There are 11 hidden switches. A switch that is on adds its own fixed numbers to the row, and there is some noise. The rows also spread widely along 14 directions, which tell nothing about the answers.
In the rows, zero is written as 128.
Some rows, each with its switches (1 for on, 0 for off) after it:
[112 119 117 137 144 151 104 114 121 105  90 191 110 115 143 115 110 142
 152 163 121 114 147 146  94 131 146  55 119 153 189 131 152 124 149 121
  99] -> 0 0 1 1 0 1 0 1 1 1 1
[106 146 131 141 138 158 157 216 174 128 155  86 187 106 106 185 154 121
 104 204 171 147 135  68 148 176 185 190  61 101  66 160 132 180 136 113
 111] -> 0 1 0 0 0 0 1 1 1 0 0
[166 134 126 172 161 166 122  93 127  89 104 178 129 132 179 132 111 143
 140 152  80  76 150  91 129 153 164 114  98 123 156 103 133 135 157  94
 104] -> 0 1 1 0 1 1 1 0 1 0 0
[125 125 169  97 161  86 125 113 141 195 118 117  97 156 126 126 156 116
 129 108 155 182  88 169  99 114  90 103 138 169 127 178 144  91 141 174
 123] -> 1 1 0 0 0 1 1 0 0 1 1
[151 102 171 152 146 109 117 165 109 167 159 116 103  91 131 153 148  93
  90 124 130  89  81 109 103 156 115 158  85 115 126 130 123 133 164 176
 117] -> 0 0 0 1 0 0 1 0 1 1 0
[125 103 170  87 152 135  99 154  96 161 141 153 145  99 118 128 143 123
 121 142 127  88  98  98  70  97 131  93 141 121 120 154 186 105 138 172
  85] -> 1 0 0 1 0 0 1 1 1 0 1
[ 79 124  77  91 148 158 122 129 152 149 121 164 123  47 154 122 117 163
 147 152 157 133 124 122  53 176  93  41  81 131 121 124 124 129  81 136
 113] -> 0 1 1 1 0 1 1 0 1 0 0
[116 156 127  89 173 134 126 106 149 130 103 128 148 159 130 129 146 152
 153 146 160  88 115  89 127 147 101  73 110 105  91 133 124 100 124 135
 106] -> 0 0 0 1 0 0 1 1 0 0 0
[155 123 170 124 154 108 113 117 121 147  80 163 120 136 148 124 186  97
 153 143 115 123 113 179 106 115 103  94 145 145 142 133 139  98 152 172
 137] -> 0 0 0 0 0 0 1 1 1 0 0
[ 99  99 163 108  94 142 144 125 103 140  97 127 102 126 142  79 158 150
 149 111  81 109  80 123 114 135 174 133 143 161 123 121 100 117 141 107
  87] -> 0 0 1 1 0 0 0 1 1 1 1
[132 136 124  70 174 137 133  96 155 171 133 138 163 107 167 127 133 151
 132 113 126 120  99  84  81 144  99  80 115 120  94 136 137  98  95 156
 111] -> 1 0 1 1 0 0 0 1 1 1 0
[130 104 153 130 150 143 130 152 117 104  70 140 146 139 122 102 102 105
 122 161 109 141 148 160 105  97 159 116 149 159 142 143 146 104 183 124
  81] -> 1 1 1 1 0 0 0 1 1 0 1
[143 132 135 136 147 123  94  82 115 111  94 162  95 156 153  93 158 111
 182 174  77  89 142 189  86  70 105  57 166 131 166 122 127  94 189 144
 160] -> 1 0 0 1 0 1 1 1 1 0 0
[129 117 128 149 158 147 105 175 128 133 120 115 130 103 144 147 127 112
 142 184 136 130 118 142 118  96 111  90 111 121 146 154 163 125 176 167
 121] -> 1 0 0 1 0 0 1 1 1 1 1
[ 63 115 174  60 106 117 135 142 107 162 160 155 123 140  72 104 154 170
 104 119 162  88  95  56  92 153 185 140 128 149 100 159 137 120 121 107
  57] -> 0 0 0 1 1 0 1 0 1 1 0
[100 113 135 138 102 127 114 141 129 139 116 118 100 136 144 118 165 119
 166 176 125 144 127 179 129 127 129 105 109 139 154 155 106 132 169 150
 140] -> 1 0 1 0 0 0 1 1 1 0 0
[146 112 172 152 122 138 123 101  96 135 115 137  86 164 142 129 133 148
 136 100 127  73  91  82 169 182 155 134  98 130 149 121 121 127 156 125
  71] -> 0 0 0 1 0 1 0 1 0 0 0
[ 64 115 123 103  68 118 116 187 133 127 114 134 127 114 106 111 190 120
 134 163 153 129 141 119 109 153 182 122 106 152 146 141  97 113 124 128
  94] -> 1 0 0 0 0 0 0 1 1 0 1
[100 136 133 127 106 129 127 156 149 116 115 133 125 143 127 146 161 139
 119 143 163  97 124  58 145 208 172 132  55 131 132 128  92 117 128 119
  65] -> 0 1 0 1 0 0 1 1 0 1 1
[161 122 109 211 119 136 100  78  99 136 184 121  96 158 171 122  73 158
 123 125  47 120 156  83 156  81 162 143 152 118 204 125 154 148 164 105
 139] -> 0 1 1 1 0 0 1 0 1 0 0
[144 149  94 156 161 149 140  87 128 130 108  95 124 152 167  90 116 174
 158 113  67 126 120  98 152  72 135 101 186 137 134 109 137 113 133  91
 139] -> 0 0 0 1 0 0 0 1 1 0 1
[ 99 142 115  98 142 127 109 144 155 134 146 133 127  96 135 133 178 111
 151 189 134  80 117 126  62 133 107  82  89  97 102 129  99 121 146 151
 154] -> 1 0 0 1 0 1 1 0 1 1 0
[143 125 128 111 172 121  93 153 141 147  77 143 172 101 160 135 160  93
 129 131 129 108 118  93 115 119  90  95 121 116 119 112 135  68 112 176
 101] -> 0 0 1 0 0 0 1 0 0 1 0
[133 124 143 127 169 112 115 140 145 155 101 146 125 119 144 151 157 106
 136 153 165 139 120 165 118 162  85  84  85 131 145 150 130 119 141 182
 127] -> 0 0 1 0 0 0 1 0 1 0 0
[ 99 125 131  97 144 163 147 131 119 125 116 125 136 107 129  99 118 169
 141 137 105  94  98  95  86 116 146 102 142 135  95 125 133 120 133 104
  94] -> 0 0 0 1 0 0 1 1 1 1 1
[178 128 113 188 185 110 130 116 149 131  73 115 123 140 166 128  90 103
  92 106 122 160 148 127 145 143 101 132 120 161 159 111 114  86 158 141
 113] -> 0 1 1 0 0 0 1 1 0 1 0
[146 103 126 119 103 144 135  88 135 144  62 109 113 129 240 103 148 160
 182  92  75 157  83 144 148 155  83  87  92 141 146 115  81  81 107 165
  98] -> 0 0 1 1 0 0 1 1 1 1 1
[158  95 180 144 136 149 111 109  95 132 146 134 125 159 151 154  78 143
 123 132 123 118 115 111 153 130 131 137  88 107 148 168 169 146 172 150
  73] -> 0 0 1 1 1 0 1 0 0 0 0
[135 142 105 156 149 110 126  99 149 127 142 101 121 170 148 134 112 140
 127 138 120 142 152 123 145 126 124 114 104 119 161 146 110 132 145 123
 141] -> 0 0 1 0 0 0 0 0 1 0 1
[124 144 107 114 162 104 130 140 172 105  91 118 142 136 142 136 144 114
 114 157 158 108 145 105 100 169 100  92  66 118 118 121  75  86 140 147
 102] -> 0 1 0 1 0 0 1 1 1 1 1

New rows. What belongs after each?
[120 105 116 104 145 109 129  81 116 141 123 112  74 125 140 105  80 159
 122  94 163 124 108 147  89 156  61  77  92 136 132 134  97 107 137 149
 103] -> 0 0 0 1 1 0 0 1 0 0 0
[119 123 156 124 171 137 128 160 119 157 114 122 125 132 118 138 155 145
 137 151 165 127  92 114 143 120 131 109 125 139 116 168 175 135 149 141
  92] -> 0 0 0 0 1 0 1 1 1 0 1
[146 120 161  96 161 114 126 148 160 105  45 159 157 158 154 140 149  99
 125 153 172 144 139 154 116 172 104  89  64 150 136 156 115  67 155 179
  62] -> 1 0 0 1 1 1 1 0 1 1 1
[126 112 136 110 152 144 104 113 100 140 152 144 107 106 146 116 116 151
 142 145 102  81 100 112  70  83 120  78 135 121 136 143 165 119 162 142
 111] -> 1 0 0 1 1 0 1 1 1 1 1
[119 138 140 103 159 156 120 140 117 170  99 141 158 120 133 114 160 149
 155 119 116 115  90  64 144  95 149 108 186 135  97 118 180 104  99 115
  91] -> 0 1 0 1 0 0 0 0 0 0 0
[120 125 130 125 166 123 130 122 127  89  80 154 117 148 100 103  86 126
 112 155 145 134 164 163  79 113 130  91 135 165 141 140 134 104 171 109
  90] -> 0 1 0 1 1 0 1 1 0 0 1
[138 134 142 121 195 144 117 121 143 134 107 154 130 123 140 158 136 124
 142 164 170 101 114 116 121 163 111  85  75 113 109 147 151 141 148 138
 101] -> 0 1 1 0 1 1 0 1 0 0 0
[ 68 145 146  76 142 135 118 126 138 160 116 144 132 161 100 106 170 147
 171 160 150 117 104 119 123 105 151  78 161 144 112 159 149 116 140 117
 112] -> 1 0 1 1 0 0 0 0 0 1 0
[ 76 139 107  96 157  90 104 161 155 149  90 162 108  92  89 102 197  91
 140 180 175 128 134 178  50 115 101  56 143 159 130 131 112  98 134 151
 153] -> 0 0 0 1 0 1 0 1 1 1 0
[176 120 110 166 149 161 120 107 132 111  97 140 132 102 208 135 100 129
 147 140  82 121 133 134 118 131  99  92 104 124 161 105 129 104 156 156
 127] -> 1 0 0 1 0 0 1 1 1 1 0
[ 86 138  97 115 157 114 123 120 153 125 124 155 119 124 107 107 105 137
 107 157 154 120 162 116  68 147 129  83 112 147 142 131 110 111 137 111
 113] -> 0 1 1 1 0 1 1 0 1 1 0
[112 132 128 141 149 113 144 149 166 128  72 113 117 158 132 125 152 111
 126 148 182 135 133 139 156 208 126 110  64 150 136 135  69 107 160 138
  99] -> 1 0 1 1 0 1 0 0 1 0 0
[119 106 165  59 128 150 109 152 123 125  92 197 170  76 148 127 178 115
 148 167 117  99 109 129  52 125 129  91 114 125  98 132 150 101 116 161
  86] -> 0 0 0 1 1 0 1 1 1 1 0
[104 136 107 143 130 122 107 147 127 141 152 121 112 114 125 121 146 132
 130 154 109 109 127  95 110  94 153 116 141 127 149 125 133 131 141 113
 131] -> 0 1 0 1 0 0 0 0 1 1 1
[176  98 186 146 107  93  93 144 125 170 128 146 123 118 167 167 199  66
 107 109 123 116 100 113 137 186 128 163  65 118 151 131 108 116 125 202
 101] -> 0 0 1 1 0 0 0 1 0 0 0
[114 143 126 107 177 149 142 133 139  74  37 174 150 132 114  92 125 126
 132 157 128  58 143  99  95 155 152  86 129 144 109  83 103  81 157  85
  74] -> 0 1 0 1 0 1 0 0 1 1 0
[105 129  85 164 105 105 110 127 136 132 137 115  75 105 151 111 154 126
 139 150 112 118 138 143 105 129 114 105 114 137 169 109  79 123 148 130
 166] -> 0 0 0 0 0 0 1 1 1 1 0
[124 116 105 145 154 124 104 116 126 147 107 130 104 128 149 118  90 135
 130 122 152 146 139 141 125 132  86  69 119 146 174 139 135  96 145 159
 109] -> 1 0 1 1 0 0 1 0 0 0 0
[134 120 117 141  71 140 107  93 132  85  88 140 127 161 184 118 130 133
 177 158  86 155 167 168 141 122 124 102 110 126 171 126  98 107 141 137
 125] -> 0 0 0 1 0 0 1 1 0 0 0
[185 120 116 186 187 120 114 148 153 118  49 103 129 133 194 130 138  76
 125 145 116 126 136 133 151 144  88 102  83 132 154 108  95  73 175 172
 105] -> 1 1 1 1 0 1 1 1 1 0 1
[149 143 118 106 157 109 140 113 169 128  78 166 171 136 152 122 144 124
 103 113 136 165 163 104 107 158 135 124 121 163 123 120 119  81  88 123
  95] -> 0 1 0 0 1 1 0 0 1 0 0
[145 115 148 110 147 189 159 133 126  95  86 145 160  97 166 139 108 154
 142 134 109  92 102 103 109 183 144 110  77 117  97 114 128 135 128 121
  70] -> 0 0 0 1 0 0 0 1 1 0 1
[131 141 137 141 161 112 114 119 141  95  91 170 111 160 112 120 154 103
 139 193 139 106 164 166 102 121 142  94 122 141 149 134 122 125 186 114
 128] -> 0 1 0 1 1 1 0 1 1 0 0
[105 157 101 142 131 125 121 172 175 135  66 147 146 127 151 122 214 119
 153 158 137 152 138 105 151 148 159 103 124 162 145 118 111  94 103 125
 116] -> 0 0 0 1 0 1 1 0 1 1 1
[131 149 162 108 162 115 132 130 165 148 125 190 165 140 107 144 192 108
 115 165 145 146 147 123  95 147 185 136 127 157 113 164 157 144 118 119
 126] -> 0 0 1 0 1 1 0 1 1 0 0
[132 137 116 153 177 150 159 110 147 111 121 133 121 119 129 130  79 144
 114 148 127 125 139 140 100 159 140 116 106 144 130 129 118 156 165  98
 134] -> 0 0 1 0 0 0 0 1 1 1 0
[112 102  97 140 116 144 128 132 121 123 110  84 120 126 154 102  68 149
 133 148 119 183 150 146 123  95 109 115 130 141 144 144 126 105 156 131
 110] -> 1 1 0 0 0 1 1 1 1 0 0
[167 102 148 147 204 163 130 153 115  85  80 148 148  63 128 120  61  73
  87 161  92  78 131 142  36 115 117 125 116 123  95  95 132 114 193 130
  98] -> 0 1 1 1 0 1 1 1 0 1 0
[124 138 148 103 135 141  92 138 141 111 100 193 156 146 143 153 176 117
 165 194 134 101 144 116 114 128 157  69 103 123 161 149 164 108 148 150
  91] -> 1 1 0 1 0 0 0 1 1 1 1
[138 133 128 133 149 151 167 104 127 142 166  87 134 121 140 109  99 165
 106 112  75 107 106  65 100 120 155 165 145 120  75 115 118 142 133  86
 126] -> 0 1 0 1 0 0 1 1 1 0 0
[140  75 142 142 116 173  95 152  82 116  75 145 142  93 167 120  82 121
 142 140 100 135 126 128 135 104 126 111 128 127 159 121 166 108 148 151
  58] -> 0 1 1 1 0 0 0 1 0 0 0
[107 138 144  81 131 127 124 115 132 139 117 144 149 144 125 105 172 140
 152 155 108 109 123 110  91 102 140 102 156 127  99 135 132 103 124 123
 117] -> 0 1 0 1 0 0 1 1 1 0 0
[151  92 165 139 130 131 124 162 126 161  89 100 142 141 175 144 144 108
 134 134 136 182 105 135 184 133 122 153  94 138 135 161 140 110 155 170
  79] -> 1 1 1 0 1 0 0 0 1 0 0
[124 125 142  89 157 153 130 120 134 158 100 160 167 129 144 120 130 166
 146 139 138 180 123 118 115  99 131  94 160 155 111 168 197 111 100 137
  89] -> 0 0 0 1 1 1 1 1 1 0 0
[153 131 168 155 150 143 115 136 117 125 121 165 136 131 120 145 137 102
 134 163 106 122 133 153 111 106 154 129 148 134 141 141 170 144 166 134
 134] -> 0 0 0 1 0 0 1 0 0 0 0
[127 162 120 104 210 109 171  98 183 173 161 119 130 130 121 142 115 157
  97 124 171 166 114 129  76 153  91 109 110 146  83 164 132 139 117 128
 153] -> 0 0 0 1 1 0 1 0 1 1 0
[ 99 143 123  52 143 153 157  87 170 100 106 149 167 120 143 101 131 146
 156 172 100 122 135 154  38 135 128  83 112 120  68 131  90 123 119 103
 136] -> 0 0 1 1 0 1 0 1 1 1 0
[134 119 145 161 107 123 129 120 127 168 166 130 118 134 144 127 134 132
 116 130  80 179 134 132 121 108 171 166 149 154 154 153 146 150 133 123
 140] -> 0 1 1 1 0 0 1 0 1 0 0
[114 111 123 144  99 163 105 159 112  92  85 124 129 121 154 125 128 119
 170 175 114 111 137 148 144 122 131 105 103 116 147 121 114 115 170 137
 107] -> 1 0 0 0 0 0 1 0 0 0 0
[113 117  92 157 116 110  81 143 142 146 126  76  93 135 174 141 139 108
 154 159 149 137 126 123 168 129  80 100  66 100 166 137  89 107 162 170
 128] -> 1 1 1 0 0 1 0 0 0 1 0
[159 103 158 106 174 147 138 118 126 155  26 101 154 138 193 101 140 120
 182 127 102 181  83 196 152  81  57  82 158 139 103 139 141  82 144 180
 111] -> 0 0 1 1 0 0 0 1 1 0 0
[116 141 147  89 156 124 115 125 131 136 152 189 145 114  99 116 162 119
 115 164 113  84 142 100  39 104 174 115 155 138 106 138 157 119 136 108
 124] -> 1 1 0 0 1 1 1 0 1 0 0
[121 155 129 101 166 142 146  79 152  97 106 162 118 158 130 124 115 158
 140 140 143  79 135 112  82 185 136  65  92 137 119 126 105 112 146 103
  99] -> 1 1 0 1 0 0 1 1 0 0 1
[117 100 101 121 148 142 121 190 125 123  11 135 146  61 155  92 120 110
 119 104 150 130 115 115 115 156  87  89 123 166 127  76 103  43 110 158
  56] -> 0 0 0 1 0 0 1 0 0 1 0
[139 115 110 133 131 107 102 147 156 128 104 129 155 130 172 138 117 101
 107 144 129 168 164 121 114 134 109 107  82 135 172 142 115  75 132 176
  93] -> 1 1 1 1 0 0 1 0 1 1 1
[ 95 121 124  90 134 174 127 140 121 121  90 138 154 124 151 110 112 174
 165 147 123 119 113 100 119 112 136  71 133 135 128 139 157  96 130 127
  73] -> 1 0 0 1 0 0 1 0 1 1 1
[ 71 122  98 120 114 146 125 121 117 127 152 104  78 121 128 108 108 180
 150 152 146  73 105  86 117 153 133  86  92 116 135 124  96 134 164 105
 103] -> 1 1 0 1 0 0 0 1 1 1 0
[109 122  71 141 134 136  80 141 126  57 106 115 126 118 145 112  82 112
 152 208 108 119 184 166  85  43  90  72 115  96 157 128 116 106 180 126
 139] -> 0 0 0 0 1 1 1 0 0 1 1
[131 138 118 119 130 106 113 126 170 113  82 162 122 116 150 139 172  74
 156 173 147 159 158 231  77 156  84  69  88 141 150 128  84 104 143 173
 165] -> 1 0 0 1 0 0 0 0 0 0 0
[ 80 148 131  57 132 119 108  73 127 114 164 214 114 147  96 108 147 174
 141 161 128  58 145  89  36 123 176  59 132 135 141 144 144 126 125  88
 103] -> 0 1 0 1 1 0 0 1 1 1 1
[106 145  85 123 125 108 104 103 156 121 189 109 127 137 130 146 110 133
 120 163 126 129 170 112  90 121 125 108  84  92 142 148 104 146 124 119
 153] -> 0 1 1 0 0 0 0 0 0 0 1
[124  97 120  56 123 131 116 107 134 116 137 135 144  79 158 137  76 127
 114 133 150 121 136 150  20 166  49  69  49  95 106 138  97  92 114 191
 100] -> 1 0 0 1 0 0 1 1 0 0 0
[145  90 175  66 151 103 113 134 133 156 137 159 153  87 144 157 135  92
  94 136 153 137 109 154  45 153  83 118  64 116 108 165 135 115 127 202
  99] -> 0 0 1 0 1 0 0 1 1 1 0
[162 109 105 147 114  79 100 143 154 137  98  92 153 131 179 132 133  77
 100 133 114 209 169 144 130  97  86 151 110 131 160 132 100  68 127 182
 127] -> 0 1 0 0 0 1 0 1 1 1 0
[125 120 155 112 128 110 118 151 135 155 137 152 136 122 123 135 166 107
 115 145 125 161 126 146  92 103 160 137 138 160 142 166 157 121 139 145
 121] -> 1 0 0 0 1 0 0 0 1 1 1
[111 130 135  88 155 155 128 110 109 139 120 138 135 126 139  92 141 173
 157 132  86  91  97  82  93  75 147  98 172 130  94 129 159 111 122  93
 100] -> 0 1 0 0 1 1 1 0 1 0 1
[153 126 154 129 198  95 116  99 116 147 153 153 115 129  99 130 114 105
  87 129 131  77 130 129  63 123 115 108 133 125 136 138 143 128 167 145
 136] -> 0 0 1 0 0 0 0 1 1 0 0
[110 153  97 143 109 130 127 133 167  74  65 139 134 148 145 117 166 111
 159 177 125 120 166 143 138 157 147 106 100 137 140 100  62 107 148 106
 132] -> 0 0 0 1 0 0 0 1 0 1 0
[114 127  97 145 126 117 110 143 154 135 133 101 122 118 164 146 142 122
 136 158 144 128 132 114 143 158 101 108  61 100 148 131  87 127 137 155
 131] -> 0 0 1 1 0 0 0 0 1 1 0
[153 108 123 115 150 113 118 109 118 130 133 123 132 109 159 100  96 122
  97 108  86  99 127 105  64  94  96 121 134 124 124 110 112  73 147 149
 111] -> 1 0 0 1 1 0 1 0 1 1 0
[150 106 146 142 124 134 135 115 135 124 103  98 115 141 176 134 117 118
 132 124 124 123 114 139 138 183 102 126  59 120 127 129  75 110 162 161
 102] -> 1 0 1 1 0 0 1 1 0 0 0
[113 115 132 142 123 168 156 107 121 146 184  86 106 119 146 129  86 182
 128 135 107 121  97  94 119 156 149 146  86 110 102 151 119 181 146 104
 122] -> 0 0 1 1 0 1 1 1 1 0 0
[155 130 159 116 119  89 134 136 158 123 142 175 178 139 107 148 136  76
  60 137 119 165 192 131  62 152 183 180 117 155 142 144 122 108 127 136
 117] -> 1 1 0 0 0 0 0 0 1 0 0
[110 100 194 150  91 114  88 184  84 142 124 140 107 153  87 128 178  91
 120 153 136  94 115 106 153 121 185 167 131 135 153 148 144 124 176 142
  79] -> 0 0 0 1 0 1 1 0 0 0 0
[107 128 159 148 114 138 148 118 126 140 111 123 104 173 130 114 159 155
 153 142 118 128 112 124 169 156 178 140 126 155 137 147 115 146 159 102
 112] -> 0 0 1 0 0 0 1 1 1 0 0
[145 119 112 141 164 152 120 145 136 100  67 133 149  86 171 104 132  98
 148 168  77 123 139 170  79  90 105  84 136 129 126 105 118 103 151 143
 136] -> 0 0 1 1 0 0 1 1 1 0 1
[143 132 135 139 171 123 130 143 140 130 104 159 141 121 125 140 121 122
 105 133 146 138 143 130 101 149 129 102 116 154 152 138 150 113 131 145
 103] -> 0 0 0 1 0 0 1 0 1 0 1
[112 128 120 141 119 118 122 128 136 119 162 125 107 108 134 111 142 111
 122 167  66 107 137 142  56 100 157 133 124 126 132 122  93 143 161 108
 160] -> 0 1 1 1 0 0 1 0 1 1 1
[104 148 106 139 164 144 147 168 167 104  66 126 169 156 118 127 125 138
 115 159 172 135 164  69 168 178 185 116 101 158 134 135 120 104 139  94
  62] -> 1 1 1 0 0 0 0 1 1 0 1
[ 87 103 125 109  96 129 104 111 115 166 104 127  95 157 160  84 152 170
 174 133 136 157 113 128 149 113 125  80 137 160 161 161 132  94 130 142
  87] -> 1 0 1 1 1 1 1 1 1 0 0
[127 152 151 116 174 126 138 130 166 157 140 103 158 167 122 164 147 133
 121 147 173 132 115  84 155 167 127 134  81 107  88 168 134 139 128 139
 112] -> 0 0 1 0 0 1 1 0 0 0 0
[136 135 132 133 168  55 120 150 167 183 144  82 117 146 116 155 168  79
  94 142 184 176 127 158 119 133  69 130  95 122 123 162 101 112 144 189
 155] -> 0 1 0 1 0 0 0 0 1 0 0
[ 90 137 125 105 175 145 156 139 141 135  55 118 132 126 119  81 154 143
 157 149 138 123 107 147 114 128 122  84 158 161  89 122 109 106 144 108
 118] -> 0 0 1 0 0 0 1 1 1 0 0
[107 152 112 121 154 141 158 108 152 166 126 110 129 133 147 107 157 176
 136 110 121 112 102  53 138 166 154 125 132 143  94 117 108 125 101  91
 114] -> 0 1 1 0 0 0 1 1 1 0 0
[ 99 134 149  72 171 160 147 131 132 141  87 144 174 132 114  94 139 154
 145 151 120 115 110  96  98 108 151  99 168 140  71 138 156 106 125 106
  84] -> 0 1 1 1 0 0 1 1 1 0 0
[149 147 160 142 156 133 152 131 153 143 102 157 133 148 143 142 171 132
 121 117 132 118 113 100 137 194 170 125 104 164 136 132 127 117 130 129
  98] -> 1 0 0 1 0 0 1 0 1 0 1
[132 121 170 140 132  84 114 141 134 120 138 153  93 142 105 154 163  78
 114 175 149 119 141 202  73 157 119 111  73 131 163 160 104 141 184 170
 144] -> 0 0 0 1 0 0 1 0 1 0 1
